All groups share one centre, and each spreads out both ways along 9 directions, with some noise.
Known rows, each followed by its group:
[ 0.78 -0.68 -1.85  1.37 -0.38 -0.23 -0.50 -1.24 -2.99 -1.53 -1.21  0.73
 -0.72] => (3)
[-0.63  1.82  1.74  0.47 -2.02  0.44 -0.23  1.73 -0.64 -1.04 -1.32 -2.27
  2.55] => (1)
[-1.76  0.96 -0.99  1.10 -3.22  1.13  1.73  0.87 -0.16 -0.62 -2.15 -1.67
  2.83] => (4)
[ 0.47  1.39 -0.32  0.36 -2.55 -0.97 -2.47  0.58  0.70  0.11 -2.69  1.91
 -1.69] => (2)
[-0.89  0.82  0.41  0.59  1.07  0.14  0.52  1.33 -0.94 -2.89  3.14  0.84
 -0.33] => (4)
[-0.34  1.67  0.57  2.20 -0.79  0.44 -1.20  0.78  1.29 -2.01 -1.96  0.21
  1.62] => (2)
[ 2.28 -1.18  2.19 -0.18  0.81 -0.72 -0.99  1.90  0.84  0.43  1.70  0.82
 -3.44] => (0)
[ 0.00  2.85  2.12 -1.22 -0.06 -0.11  2.49  0.81 -0.37 -2.72  2.30 -0.65
 -2.13] => (1)
[-1.51  1.79 -2.23  3.37  1.04 -0.51 -1.36  0.85 -1.10  0.62 -1.10 -0.24
  0.53] => (3)
[-0.85 -1.05  0.39 -0.62 -1.50 -1.35 -1.04 -1.81  2.04  0.42 -1.30  1.51
  1.14] => (3)
[ 1.91  2.44  0.65 -1.03 -0.37  0.10 -2.17  0.08 -1.36 -1.85 -1.15  1.08
 -1.82] => (1)
[0.03 1.03 1.15 0.37 0.44 0.03 0.99 0.55 0.14 0.96 1.07 2.32 0.73] => (0)
[-0.51  1.47  1.32 -0.39 -0.79 -1.40 -0.87 -0.28  0.32 -1.41 -1.13 -3.30
 -1.27] => (0)
[-1.53  2.33  3.14 -1.84 -3.09 -2.09 -1.26 -0.79  3.30 -0.91 -1.86 -0.17
  0.91] => (3)
[-0.77 -1.14  0.15 -0.14  1.84 -1.48 -1.53 -0.81  0.98  0.29  1.94  2.12
 -0.99] => (1)
[ 0.51 -0.63 -0.72  0.75  0.17 -0.16 -1.66  0.96  0.06  1.61 -0.55  1.06
 -0.27] => (1)
[-0.11  1.42  3.18  0.26 -0.97 -0.84 -1.38  1.91 -0.59 -0.58 -0.29 -2.25
  1.15] => (4)
[ 0.09  2.36  2.29 -1.38  0.77 -1.05  1.96 -0.79  0.14  1.14  0.93 -0.64
 -0.92] => (2)
[-0.84  2.22 -0.69  0.31 -0.37  0.02 -0.89 -0.50 -0.01  0.59 -1.74  0.73
  1.63] => (2)
[-1.41  0.98 -3.20  1.60 -1.00  0.83  1.98  0.22  0.78 -2.34  0.09  1.16
 -1.70] => (4)
[-3.04 -0.13  0.92 -0.43 -2.53 -1.79 -0.36  3.03  3.10  1.23  1.76 -0.50
 -0.70] => (4)
[ 0.39 -0.60  1.58  1.47  0.82 -0.55  0.02  0.08 -0.30  0.08  0.25 -0.04
  1.31] => (3)
[ 0.15 -0.25 -0.28 -2.16 -1.02 -0.33  1.07 -0.38 -2.56  1.90  1.48  2.65
  0.02] => (4)
[-1.02 -0.44 -0.46  1.22  0.73 -0.95  1.84 -1.26 -0.23 -0.99  1.84  2.07
 -0.53] => (0)
[-0.26  2.73 -2.01  0.52 -1.28  0.46  0.64 -3.03 -1.16 -0.44 -4.43 -0.57
  1.62] => (1)
[-0.71  1.32 -2.87  0.46 -0.22  1.18  1.81 -1.01 -0.07 -0.68 -0.87  0.70
 -0.07] => (1)
[-1.50 -1.35  0.80 -1.16 -0.21 -1.77  0.26  2.06 -0.25 -0.19  4.72  1.39
 -2.32] => (1)
[-0.55  3.77  1.31  1.23 -0.86 -0.62 -0.08  1.55 -0.52  1.09 -0.92  1.19
  0.95] => (0)
[ 0.04  1.02 -2.03 -0.15  2.05 -0.35  0.88 -0.16 -1.57 -1.22  2.45  1.14
 -4.15] => (3)
[-0.89  0.46 -2.39  1.55 -1.05 -0.04  1.24 -0.03 -1.46  0.53  0.09  3.44
  0.23] => (2)
[ 0.05  2.87 -1.46  1.44 -0.68  0.53  2.74 -1.76  1.07  0.65 -2.20  3.54
 -0.35] => (2)
[-0.81 -1.77 -0.16  0.13  1.31 -0.83 -0.31 -1.43  1.59 -1.57  1.77  1.83
 -0.29] => (3)
[ 1.39  2.47  1.64 -1.89  0.55  1.28  3.15 -0.94 -2.62 -0.78  1.36  1.10
  0.45] => (4)
[ 0.34  0.15  0.45  0.41 -0.47 -0.73  2.92 -0.66 -2.98  0.02  0.95  0.22
 -0.60] => (2)
[-0.85  2.40  1.45 -1.83 -0.93 -0.95 -0.59 -0.23  0.74 -0.58  0.01 -0.50
 -0.08] => (1)
[-0.51 -1.66  1.23  1.02 -1.78 -1.23  0.79 -3.63 -3.04 -3.84 -2.21 -4.09
  3.16] => (0)
[ 0.93  0.10 -2.05  1.09 -2.49  2.13  0.42  0.41 -1.58 -1.69 -2.72  0.07
  1.34] => (2)
[-1.29 -1.03  0.36  1.84 -0.82 -1.31  1.98 -2.27  0.82 -2.72 -0.84 -1.82
  0.55] => (0)
[-0.44  0.19 -0.10 -0.99 -1.14 -0.24  0.19  0.55 -0.97  1.22  0.71  1.81
  0.39] => (0)
[ 0.98  3.52 -0.07 -3.51 -0.69  0.77 -0.36  0.51  1.14 -0.54  0.01  1.40
 -3.62] => (1)
[ 0.98  2.34 -0.77 -2.35 -0.60  1.35 -1.62  1.54 -2.02  0.39 -0.88 -1.11
 -0.86] => (0)
[ 0.27  2.45  0.51  0.90 -0.25  0.58  0.83  0.98  1.28  1.14 -1.96 -1.95
  0.16] => (1)
[ 0.96  1.51 -0.94  0.21  2.16  0.67  0.88 -1.86 -0.61 -3.50  1.21  2.42
 -2.23] => (3)
[-1.22  0.29 -0.05 -0.76 -1.66 -1.87  2.75  0.31 -5.40  0.93  2.20 -1.61
 -0.73] => (2)
[-0.38  0.35  0.96 -0.16 -3.12 -1.72 -0.22  0.40 -0.43 -0.57 -2.07 -3.38
 -1.40] => (4)
[-1.48  1.18  1.61  0.59 -1.01 -0.52  0.72 -0.20 -0.31 -0.80 -0.35 -0.91
  2.97] => (0)
[ 0.18  0.42 -2.75 -1.24 -1.77  1.93 -0.51  1.13 -0.92 -1.12 -1.44 -1.82
 -0.88] => (0)
[ 0.52  0.19 -1.42 -3.17 -1.46  2.87  0.93  1.49  3.18  0.09  0.00 -0.21
 -1.27] => (2)
[ 1.35 -0.25  3.51  0.15  2.06 -1.05  1.70 -2.15  2.51  3.36 -0.23  1.44
  1.16] => (3)
[ 0.07  1.85  1.63  0.14  0.69 -0.55  1.42 -0.37  0.96  1.22 -0.09 -0.16
 -0.04] => (3)
[ 0.54  3.53  0.28  1.08 -0.92  1.52 -0.27  0.74 -1.55 -2.79 -1.91  0.13
  1.57] => (3)
[ 0.69  1.96  0.94  0.10 -1.27 -0.08 -0.07  0.19  0.30  0.21 -2.24 -1.13
 -0.14] => (4)
[ 0.79  1.36  1.16 -1.28  0.85  0.70 -0.06 -0.05 -1.41  1.34  0.50  1.70
  1.74] => (4)
[ 0.26  0.56 -0.56 -0.19 -0.79  1.68  0.50 -1.73  2.97 -2.81 -2.69 -1.59
  0.56] => (2)
[-2.00  0.82 -1.00 -0.09 -2.46 -0.08  1.71  0.37  0.75 -1.59 -0.47 -2.41
 -0.15] => (4)

New rows, each followed by its group:
[ 0.51  0.09  2.59 -1.35  1.95 -1.69  0.68 -2.06 -0.38  0.70  1.95  1.38
 -0.28] => (0)
[-2.65  1.41 -1.03 -0.68  0.76  0.74  0.15  0.32  1.37 -1.71  1.27 -1.64
  1.39] => (4)
[ 0.66  0.01  1.25 -0.70 -0.96 -0.65  1.09  1.46  0.46  0.22  1.63  1.23
 -2.90] => (2)
[ 0.30 -1.21  0.21 -0.83 -0.96 -0.03 -0.36  0.50 -2.06 -1.48  1.61  2.03
  0.19] => (1)
[ 0.55  0.78  2.58 -2.03 -0.08  1.00  1.56  1.05  1.70 -0.27  1.65  0.04
  0.35] => (1)
[ 0.23  2.02  1.71 -1.48 -0.36 -0.32 -1.80  1.61  0.38 -0.51 -0.26 -2.79
 -1.18] => (0)
[-0.96  0.62 -0.41 -1.10 -1.67 -0.09  0.24  3.14  0.45  1.19  1.52  0.01
 -1.82] => (1)
[-0.09  3.76  2.05 -0.83 -0.56 -1.75 -1.22 -0.86 -1.92  0.12 -1.69 -1.81
  0.12] => (0)
[-1.80  2.68 -0.13 -0.79  0.90 -0.48  0.09  0.79  1.01  0.41  1.95  1.06
 -0.69] => (0)
[ 1.82  0.88  1.04 -0.57 -0.70  0.30  0.30 -0.84  1.93 -0.22 -2.95 -2.69
 -1.78] => (0)
[-1.29  1.69 -1.45 -2.91  1.06 -0.38 -1.12 -0.02 -1.41 -0.36  2.25 -0.17
 -1.99] => (0)
[-0.48 -1.18  0.96  2.60  0.25 -1.43 -0.17 -0.03  0.25  2.98 -1.39 -1.37
  2.09] => (1)
[-0.76  2.18 -1.06  2.40  0.66  0.97  0.87  2.16  0.53 -1.33  0.74  1.19
 -0.66] => (0)
[-1.64  1.17 -2.16 -1.56 -1.27 -0.07  1.51  0.37 -0.53  1.73  1.11  1.29
 -0.89] => (2)
[-0.61  1.95  0.30  0.21 -0.23 -1.00  0.39 -0.14  0.75  0.15 -0.14  0.40
 -1.20] => (0)
[ 0.29  2.53 -0.38  1.59  2.18  1.76  0.67  0.25 -1.06 -2.91  0.06 -1.18
  0.55] => (0)
[ 1.06  1.15  1.20  1.19  0.99  1.71  1.60  0.40  2.32  1.47 -1.77 -1.46
  1.89] => (1)
[-0.76  3.37  0.80 -1.36 -0.14  0.58  1.55  0.44 -0.98 -3.04  1.20 -2.06
 -0.58] => (4)
[-1.10 -0.41  0.54 -2.65 -3.90 -0.34  0.54 -1.33  1.48 -1.03 -1.38 -0.22
  0.97] => (3)
[ 1.67 -0.95 -1.05 -0.38 -0.52  1.14  2.65 -2.24 -2.66 -2.09 -0.34  0.32
 -0.79] => (3)
[ 1.06  4.26 -0.39  0.16 -0.19 -0.03  1.04 -1.02 -1.39  0.44 -2.24  0.72
 -1.56] => (3)
[ 1.02  0.84 -1.57 -0.74 -0.80  0.77  0.60 -0.55 -1.20  0.57 -1.23  1.10
 -0.96] => (0)
[-0.09 -0.79 -1.48 -1.45 -0.34  0.98  0.97 -1.08  0.78 -0.56 -0.09 -0.08
 -0.25] => (2)
[ 1.30 -1.53  0.26  2.36  0.80 -0.85 -1.46 -1.63 -1.78  0.95 -2.04  0.82
  1.72] => (1)
[-0.07  0.62  1.65 -1.87  1.35 -0.22  0.70 -0.29  2.86  1.02  1.59  0.48
 -0.86] => (0)
[-1.83  0.33  1.65  0.90 -0.72 -1.57  0.56 -1.36  1.15 -3.07 -0.73 -4.05
  0.59] => (0)
[-0.82  2.95 -1.34 -2.27 -2.58  0.29 -0.82  1.74 -0.56  2.91 -1.11  1.34
 -0.12] => (0)
[ 0.79 -1.31 -1.17  2.45 -0.58 -0.65  0.39 -2.46  0.14 -2.68 -3.07 -2.73
 -1.56] => (4)
[ 0.28  0.59  1.25 -1.27  0.53 -0.55  0.02 -0.60  0.44 -0.34  1.05  1.02
 -0.91] => (1)
[-0.39 -0.28  2.71 -0.24  0.08 -0.75  0.30  1.48  1.47  1.42  1.31 -1.02
  0.84] => (1)
[-0.78 -0.43 -2.05  1.03 -1.43 -1.97  0.26 -2.55 -2.02  2.52 -2.67  0.20
  0.48] => (1)
[-2.14 -0.34 -0.40 -1.03 -1.59 -2.56 -3.14  1.09 -0.19  1.40  0.81  0.67
 -0.81] => (1)
[-0.35 -2.83 -0.53  0.93 -0.03  0.54  1.73  0.71 -2.09 -1.04  1.78 -1.96
  0.91] => (3)
[ 1.66 -0.71  0.37  0.14 -0.02  0.73  1.66 -3.14 -0.91 -1.46 -2.35 -1.55
  0.79] => (0)
[ 0.90  0.87  2.88 -1.65 -2.84 -0.18 -1.58  1.42  0.07  0.86 -2.55 -3.21
  1.31] => (0)
[ 0.67  1.36 -1.14  0.57 -1.38  1.87  0.40  1.21  0.13 -0.79 -2.14 -1.17
  0.21] => (0)
[ 0.86  1.63  0.78  2.76 -0.64  0.27  2.10 -1.23  1.23 -1.19 -3.32 -0.96
  0.31] => (0)
[-1.01  1.19 -1.05 -2.43 -1.84  0.70  2.43 -0.44  0.79  2.27 -0.10  1.35
  0.81] => (4)
[ 1.56  1.28  1.06  0.11 -0.70 -0.29  1.33 -1.14  0.42 -0.34 -1.77 -0.40
 -1.81] => (4)
[-0.18 -0.01  0.74  3.38 -0.24  0.16  0.78  1.63 -2.11 -1.17 -0.20 -1.76
  2.04] => (1)
[-0.43  4.27  1.23  1.66 -0.40  0.36  2.42  0.97 -0.98  0.06 -1.93 -3.34
  1.08] => (3)
[ 0.52 -1.13  0.51  0.35 -0.27 -0.10 -1.38  3.02 -0.38  0.65  1.70  1.05
 -0.96] => (1)
[-1.43 -1.60 -0.11  0.23 -1.57 -0.47  1.16 -0.82  1.90  0.68 -1.14 -1.81
  1.54] => (4)
[-1.00 -0.86  0.99 -0.08 -1.46  1.01 -0.23  0.55  0.00 -5.15  1.05 -0.98
  2.09] => (3)
[-1.00 -1.95  0.69 -0.36 -0.31 -0.78  0.56  2.45  0.34  1.07  3.53  0.83
 -1.00] => (1)
[-0.66  0.46 -0.14 -1.45 -0.80 -0.98  0.81 -1.81  1.38 -0.14 -0.05  0.72
 -1.28] => (3)
[-1.63  3.18 -0.71 -0.44 -1.87  0.01  0.57  0.31  0.78  1.00 -1.63  0.03
  0.67] => (0)
[ 0.04 -0.12  0.96 -0.29 -1.77 -3.21 -0.27 -1.10 -0.50  4.13 -1.95 -0.68
 -1.44] => (3)
[ 0.52  2.21  1.23 -0.87 -0.73 -1.94  2.87 -2.35 -1.52  0.78 -0.86 -0.92
 -2.42] => (1)
[ 0.10 -1.01 -0.23  0.27 -0.72  2.77  1.48  2.84 -1.06 -2.95  2.48  1.17
  1.50] => (1)
[-4.08  1.78 -0.49 -1.94 -0.61 -0.99 -1.77  1.68  3.43 -0.97  1.27 -3.82
 -0.34] => (4)
[ 0.38  0.83 -0.63  0.99 -0.63  1.68  0.39  1.53  0.11 -1.29 -0.87 -0.84
  0.30] => (0)
[ 0.22  1.87  0.00 -0.80 -3.23 -0.76  0.03  1.34  0.77  2.66 -1.89  1.53
 -1.82] => (4)
[-0.45  1.23  2.02  1.73 -0.79 -1.05  0.92  0.16  0.52 -0.07 -0.70  0.26
  1.11] => (0)
[-0.75  5.38  0.44  0.11 -2.09  0.50  0.58 -0.84 -0.15  0.39 -4.70 -2.27
  2.71] => (0)
[ 0.66  1.26  1.64 -1.15  0.08  0.36  1.92 -0.79 -0.80 -0.40  0.50 -0.35
  0.45] => (4)
[-0.87  1.76  0.82 -0.97 -1.00  0.81  3.64 -0.36  0.61 -0.52  0.23 -1.32
  1.21] => (1)
[-1.17  1.06 -4.47  1.07  2.81  3.01  3.45 -0.59 -0.07 -1.65  1.88  0.91
 -0.26] => (3)
[-0.21  0.04 -1.88  0.42  0.87  1.20  0.39 -0.07  0.69 -0.49  0.45  1.68
 -0.11] => (1)
[-0.13 -1.65 -1.32  0.61 -0.20  1.60  1.25  0.40  0.72  1.41 -0.01  0.96
  1.95] => (1)
[-0.26 -1.78  1.59  0.63 -1.14 -0.88 -2.11  2.51  0.45  3.10 -0.18 -0.57
  1.70] => (1)
[-0.77 -0.58 -0.65 -1.60 -1.19 -0.97  1.53 -1.73  0.34 -0.72  0.41 -0.39
 -1.77] => (3)
[ 0.88  2.54 -0.59 -1.47 -1.59  1.64  3.17 -1.86 -1.93 -2.80 -1.02  0.59
  0.08] => (1)
[-0.27 -1.44  0.29  2.04 -1.05  0.93  2.24  1.44  2.77 -0.18  0.29  1.51
  0.73] => (0)
[ 2.12  1.98  1.73 -1.09 -0.89  0.78 -0.74 -1.62 -1.31 -1.23 -2.92  0.22
  1.40] => (1)
[-0.21 -0.39 -2.22  0.88  1.49 -0.52 -2.64  0.81  0.61  0.58  0.83  2.49
 -2.41] => (1)
[ 0.51  2.15  1.12  0.14 -0.98 -1.44 -1.33  1.85  0.14 -0.43 -0.03  0.36
 -3.39] => (4)
[-1.30 -2.54  2.62 -1.17 -0.89 -3.94 -0.44 -2.49 -1.14  2.27  0.97  0.47
  1.49] => (1)
[-0.52  0.32  0.30  1.17  0.14 -0.54  0.85 -2.01 -3.13 -1.29 -0.86 -1.84
  2.36] => (2)
[-1.05  1.90 -0.83  2.21 -2.66  1.38  2.00  0.41  0.08 -0.14 -2.73  0.41
  3.44] => (0)
[ 5.00  2.07  6.24 -1.13  3.16 -0.67  0.65 -1.27 -2.09 -0.35  0.96  0.90
 -1.47] => (4)
[-0.39 -1.51  1.22  4.23 -0.82 -1.94  0.19  1.20 -1.35 -3.51  0.80 -0.63
 -1.00] => (0)
[-0.65 -0.10  0.33 -0.43 -0.93 -0.83  1.56 -0.81  1.11 -1.76  0.47 -0.79
 -1.77] => (2)
[-1.12  2.12  2.86  2.24 -1.78 -1.21 -0.40  2.45  0.31 -0.50 -0.62 -0.79
  1.72] => (0)
[ 0.06  0.92 -0.79 -1.17 -0.09 -0.40  0.58 -1.35 -1.41  0.65  0.08  1.32
 -0.52] => (0)
[ 0.68 -1.39 -0.28  0.78  0.19 -0.08  2.31 -2.51 -1.34 -2.35 -0.30 -1.12
 -0.36] => (4)
[ 0.73  0.17 -0.42 -0.13 -0.01  1.23  1.49 -1.29  1.97 -1.56 -1.91 -2.35
 -0.62] => (0)
[ 0.03  1.46 -2.64 -0.26  0.78 -0.77 -0.82 -4.69  1.06  2.33 -4.04  1.50
 -0.27] => (1)
[ 0.26 -2.11  0.85  0.96 -0.22 -0.97  1.16 -0.76  0.56  0.14  0.37  0.51
 -0.41] => (4)
[-1.83  3.28 -1.41 -2.30 -0.39  0.01  0.11 -0.56 -1.45  1.11  0.36  0.94
  1.09] => (0)
[-0.54  0.22  1.11 -1.11 -2.72 -0.73 -1.77  1.41 -0.80  1.02 -0.90 -0.44
  1.38] => (1)
